The rows of a group lie close to one hidden flat surface of 12 dimensions, which passes through zero. Surfaces can cross.
Known rows, each followed by its group:
[-36  59 -29  -2  12 -18  29 -17 -20  50 -29   5 -23  10 -29  19] | (1)
[ 21   3   2   4 -50  19  -9  26 -34 -17 -10   5 -41 -10 -45 -41] | (3)
[ 35  -9   3   2 -17  16 -20  12  17  22 -11   5  16  21  -2   7] | (1)
[-21 -33  24  17 -14  31 -12   9  28  12 -15 -19  34  26 -29  13] | (1)
[-22 -23  16   3  13  -4  33 -53   2  29  -9  -7 -43  11  33  13] | (0)
[ 46  -8 -27   2  -1   0   2 -46  -7 -13 -10  -3 -34  16  28 -27] | (2)
[ 10 -41  22 -36  16   2   3   0  31  23  -4  -4   8  25  16  27] | (0)
[ 36  -7  26  17  21  -3 -51  39   4  17  11  11  -5 -40  26  38] | (1)
[ 32  -1   3 -19   7  -2 -11  28 -25 -60   2  13 -19   8   5 -15] | (3)
[ -5  -9 -21 -14  14 -17  23 -23 -44 -22  51 -30   4  32 -17  14] | (2)
[ 24   0   7 -36   1  -4 -11  43 -25   9 -15 -17 -27 -10  42  -7] | (1)
[-10 -48  15 -10  -9   9  -7  -7 -22 -11 -19 -18 -35   1 -15 -27] | (0)
[ 39  -2  25  15 -14  17 -29  36  16 -17  35  -1  40  14   7  24] | (1)
[-26   4 -39 -16   3  32  44   3  -9   3  19 -34  28  15  -5   1] | (3)
[ 22   8  25 -28  -7  30  17  27  27 -23 -43  19   2  -2  35 -26] | (2)
[ 12 -14  43  36   2   3 -39  -3  18 -20 -29  39 -15 -36 -14  -4] | (2)
[-55 -27  12  -5  23  27  42 -16  -4 -18 -12  -4  -1  33 -18  21] | (1)
[ 33 -12 -49 -35  16  16  24 -40   6   8  -6 -14 -29  -2  14  -7] | (3)
[ 31  -6  -7   5  11  38 -11 -22  24  30 -22 -56   9  11  -5  -6] | (2)
[ 10  -3   7  26   3  60  26  -5  44   1  18  21  -1 -20 -15  46] | (0)
[ -6 -30  -3 -17  11  37  42  11   4 -11  12   2  34  14  -7   8] | (2)
[  3  36  -1 -33  -3  24  26  10  22  21 -13 -32   6  20 -14  19] | (3)
[-13   8  17 -51  35 -33  46  -7 -19   9  -3   8  -5 -14  11  -2] | (3)
[  7  -3  -6  22   4  -2   8 -38  29 -29  37  20  21   2   3  12] | (2)
[-36   5  36  34  29  -4   2 -33  28 -13   9 -20  55 -25   0  -2] | (2)
[-24  22  40 -10   4  13  44  32 -21 -15   0  22  -5  14 -14  18] | (0)
[  8 -14  14 -13 -25   4  25  -6  -4 -63  34  -4 -12  -8  33 -36] | (3)
[ -8 -15   7 -30  -3  -4  35 -31  14  20 -28 -11   8 -12 -24 -28] | (1)
[  6   9   8   9 -14   5   2   0  -6 -11 -24  27  15  69  10   0] | (2)
[ 14  40   2   1  20   4   8 -34  38 -29 -10   8 -15 -19 -10  14] | (3)
[ 43  30  19 -19 -12 -15  -9  34  10  -6  16   8  29  -8 -40  -6] | (1)
[-36  64 -13  15  -9   9   4  18  22  -5   5  -7  10  -3  -4  17] | (1)
[-49  32 -16  30   3 -18   2 -16  -4  27  -2  -7  23 -22 -12  -9] | (3)
[ -4 -21  40  18 -23 -10  -2 -21   6  20  -5  21 -11  44  31  19] | (3)
[ 44 -17 -39  -4  -7   2   0 -18  10  -9  -4  50  12 -16  -1 -27] | (1)
[-20   8   9 -14   9  -5  -5  22  -1 -18 -18 -19  -4 -35   5 -27] | (0)
[  8  33 -14  -8  -5  15  28 -11 -21 -34  45 -52 -26  11 -27   6] | (0)
[ 20   3 -36   4 -10  -4 -41  23   9  50 -19 -19  18 -26  11 -19] | (2)
[-19  17 -31  -4 -21  15  21  18  14  -9 -47  43  25  -9  41 -57] | (0)
[ 43 -11  15 -14  -4   4 -24  22  -6 -17 -45  32 -39 -36   4 -27] | (2)
[-19  28 -12  22   6 -11  -7 -21   4  40 -16   5  -7  -3 -22  19] | (1)
[  4  -1  -3  21  -6 -19  -9 -45  27   3 -20  41  15 -17 -47 -14] | (1)
[ 15   4  26  15  11  -8  25 -55 -30 -28 -14 -27  49  37 -20 -53] | (2)
[ 15 -16  27  -3 -16  37  -5  23 -17  -9   7 -19 -50  26  17  24] | (0)
[-28  28 -49  10   8  12  17 -32   2  24  -9 -37   1  39  17   9] | (3)
[  2   4  35 -12 -14  12  -3   9  35 -18   9 -12  34   4 -11   9] | (0)
[-16 -13  47  22  -6  -9  -3  -3   0  29  -4  23  -6  -2 -34  25] | (3)
[ 12   4  -2 -19  24  -4 -33  38  28  36 -22   2  17 -12  38  31] | (0)
[-19 -25  -4   7  25  37  26 -24  35  18  -8  14  -6 -27  17  24] | (3)
[  4  26  30   1 -14   5  10 -15  17 -12 -38  11 -53 -32  20 -22] | (0)
[-14  -3  -2  47 -21  18 -23   5 -14  27  -5   8  10   5 -42  16] | (0)
[ -8  12 -14  27 -24 -24 -11 -44 -10  27  11 -13 -25  11 -18   7] | (2)
[ 22  62 -36  36 -30  11 -25  -7  26 -37   1  10 -37 -22  21  -6] | (1)
[ -2  12 -10  25  -2  26 -35   9  42 -22  10 -20  21 -28  -6   2] | (3)
[ -7   5   7   6   6 -46 -29 -11 -29  30 -25   8  -7  -5 -36  -5] | (0)
[ 18   6 -16  19  -8 -11 -32  -6  -1 -48  18 -17   1  12  49 -19] | (2)

New rows, each followed by its group:
[ 32 -46  37 -22 -20 -13 -17   5  -7  17  12   4 -19 -14   0 -12] | (3)
[ 30 -44 -49 -15  -8  12  -2 -23  -8  -7 -11  -7  -7  19 -10 -40] | (0)
[ -5  -5 -22  33  11  35  -3  -4  32 -10 -14  30  15 -11   6  14] | (3)
[ 24 -12  50  12   0  -1 -15 -20  26  15  19 -19  -2 -29 -20  15] | (1)
[ -5 -34   8  -5  -9  14   9  -2 -23  26  -5 -28   3 -35 -37 -38] | (2)
[ -1 -15 -16 -28  13   9  12 -15  13  43 -15 -35  -6  16 -12  16] | (0)
[-22  39 -11  34  -3   6  24  -2  -2 -20  20  27  26 -31 -15  -4] | (0)
[  8 -20  15  16 -26  45  16 -15  17  16 -17 -15  22   6 -21 -30] | (2)
[  4 -69 -16 -28  29   0 -20  -3  17  28 -24 -11   7 -19   3  -7] | (0)
[ 22   2  42   7 -36 -15 -27  48   1 -23   9  41  21 -23 -31 -18] | (3)
[ -8   0  20 -16  16 -17 -11   3 -36   7 -23 -18 -42 -23 -55  -4] | (0)
[-28   2   7  21 -28   5  -4 -12 -26  15 -54 -19 -43  28  49 -35] | (2)
[ -4   5   2  31 -10  20  21 -24  -1 -10  45   0   6   8 -23  29] | (0)
[ -6  32  20  16 -17  10 -10  47 -30 -29   3  -7 -23   5  24  -1] | (0)
[ -1  13  -2 -31  15 -61  40 -50   6  23  25 -11  26 -23  20 -14] | (3)
[ -9 -39  49  -7 -10   9  17  15 -10 -19  -3  37 -34 -14  24   4] | (3)
[ 19  13  31 -10   7  -2  -3  -9  33 -16   7  -5 -21 -63  14   2] | (1)
[  6   9   5   0 -24 -18 -15  34 -52 -34  15   9   0 -14 -41 -34] | (3)
[ 18   4   2  -1 -27  31  -4  -4  33  38  -4 -42 -15 -20  10   2] | (1)
[-31   5   4 -12  14   1  -9  43   6   8  31 -20  -3 -21   0  48] | (2)
[  3  -2  39 -19  15  -8  12   2  12  19  13 -18  12   3  42  21] | (1)
[ 46  -2  -7 -40   2  21 -26  64  -5   1   4 -36   7  -8 -14  -7] | (2)
[ -9  38 -15  40 -10   6   2   9 -23 -53  42  13   8 -25   3 -10] | (0)
[-18  -9  28 -15   3 -29  22 -16 -28 -10   5  -3 -38 -30  16 -18] | (3)
[-48  -3 -11 -13   2   7  50  -1 -13  58 -19  13  -3  12  -4  12] | (2)
[-40  10 -15  10 -27   9  24 -30 -22  18 -17 -30 -14  31 -21 -27] | (0)
[  8 -11  -4   3  40 -15 -54  37 -21   8 -25 -21  -5 -25  25   0] | (2)
[ -9  25  27  -1  -4  -1  18  -2   4  27  14 -30   5  30 -16  33] | (1)
[-10  -6  14  14 -28 -15   7   0 -44 -41  20  14 -23 -25 -12 -41] | (3)
[ -1  43   4  15  -6 -17   7  -1 -12  24  -3  19  20  24 -45  21] | (0)
[  5  26   8 -29   7   2  11  49  -7 -36  -1  15  10  27  10   9] | (1)
[ 10  19  13 -12   4 -11 -14   2  16   9  -4 -24  -9   1  12  13] | (0)
[  2 -58  12  19 -32  39 -24  33  -6  -1  10  -4  -4 -10   1 -14] | (3)
[ 27   5 -12  23  -3 -16 -36  15  -5  23   9  31  24  -2 -19  14] | (1)
[  3 -17  37 -15   6   7 -14  41  11  22  16 -33  25 -26   3   8] | (1)
[-16  39 -17  27  30 -14 -21 -39  42  -5  -6 -26  12 -19   7  21] | (3)
[ -8  19  -1  17   4  -5  -2   2 -11 -26  12  -2 -10  29  27  22] | (1)
[ 12   5  26 -34  -7 -27   3  53  -9   6   7  18  38   8   4  -6] | (3)
[ 23 -14   5  -3  41  11  21 -30   4  -9 -21  -1  32   3  16 -19] | (2)
[ 18 -39 -18  -9  50  16  19  -2  -5  -4 -16  48  23   3  12   3] | (2)
[  0 -17  35 -10 -10  -3   6 -13  26   5 -11  20  24  11 -21  -2] | (0)
[ -8 -13  22  18   7  -4  17 -18  -4  10 -20  65  -6 -36 -59   4] | (0)
[ 31 -16  18 -31  15 -22  -8  -1   5  32   6 -14   4 -22 -30  10] | (3)
[-23  30   7  12  24  25  21  -9  34   8  16 -28  -7 -45  16  33] | (0)
[ 24 -31 -26  -4  35 -16  13 -31 -40  -8  16   4   3   6 -29  -6] | (2)
[ -7 -18  14 -15 -18  15   8  21 -10  -3  15  -2 -25 -16 -27   4] | (2)
[ -5  -8  36 -21  28 -11  21 -16   5  15 -37  11 -21   2   3  17] | (1)
[-61 -14 -10  -9 -12  14  16  34   0  31   8 -18  14 -45  11 -10] | (2)
[ 29  -1   1 -12  20 -12  -8 -38   0 -24  31 -45 -16  -2 -41  11] | (3)
[  7 -16  -1  23 -37  12  -3 -41  15  12  25 -26   1  12 -21  -6] | (3)
[ 26   4  -5 -41  17  -8  21 -34  39  16 -25   5   1  -3  -3  -3] | (0)
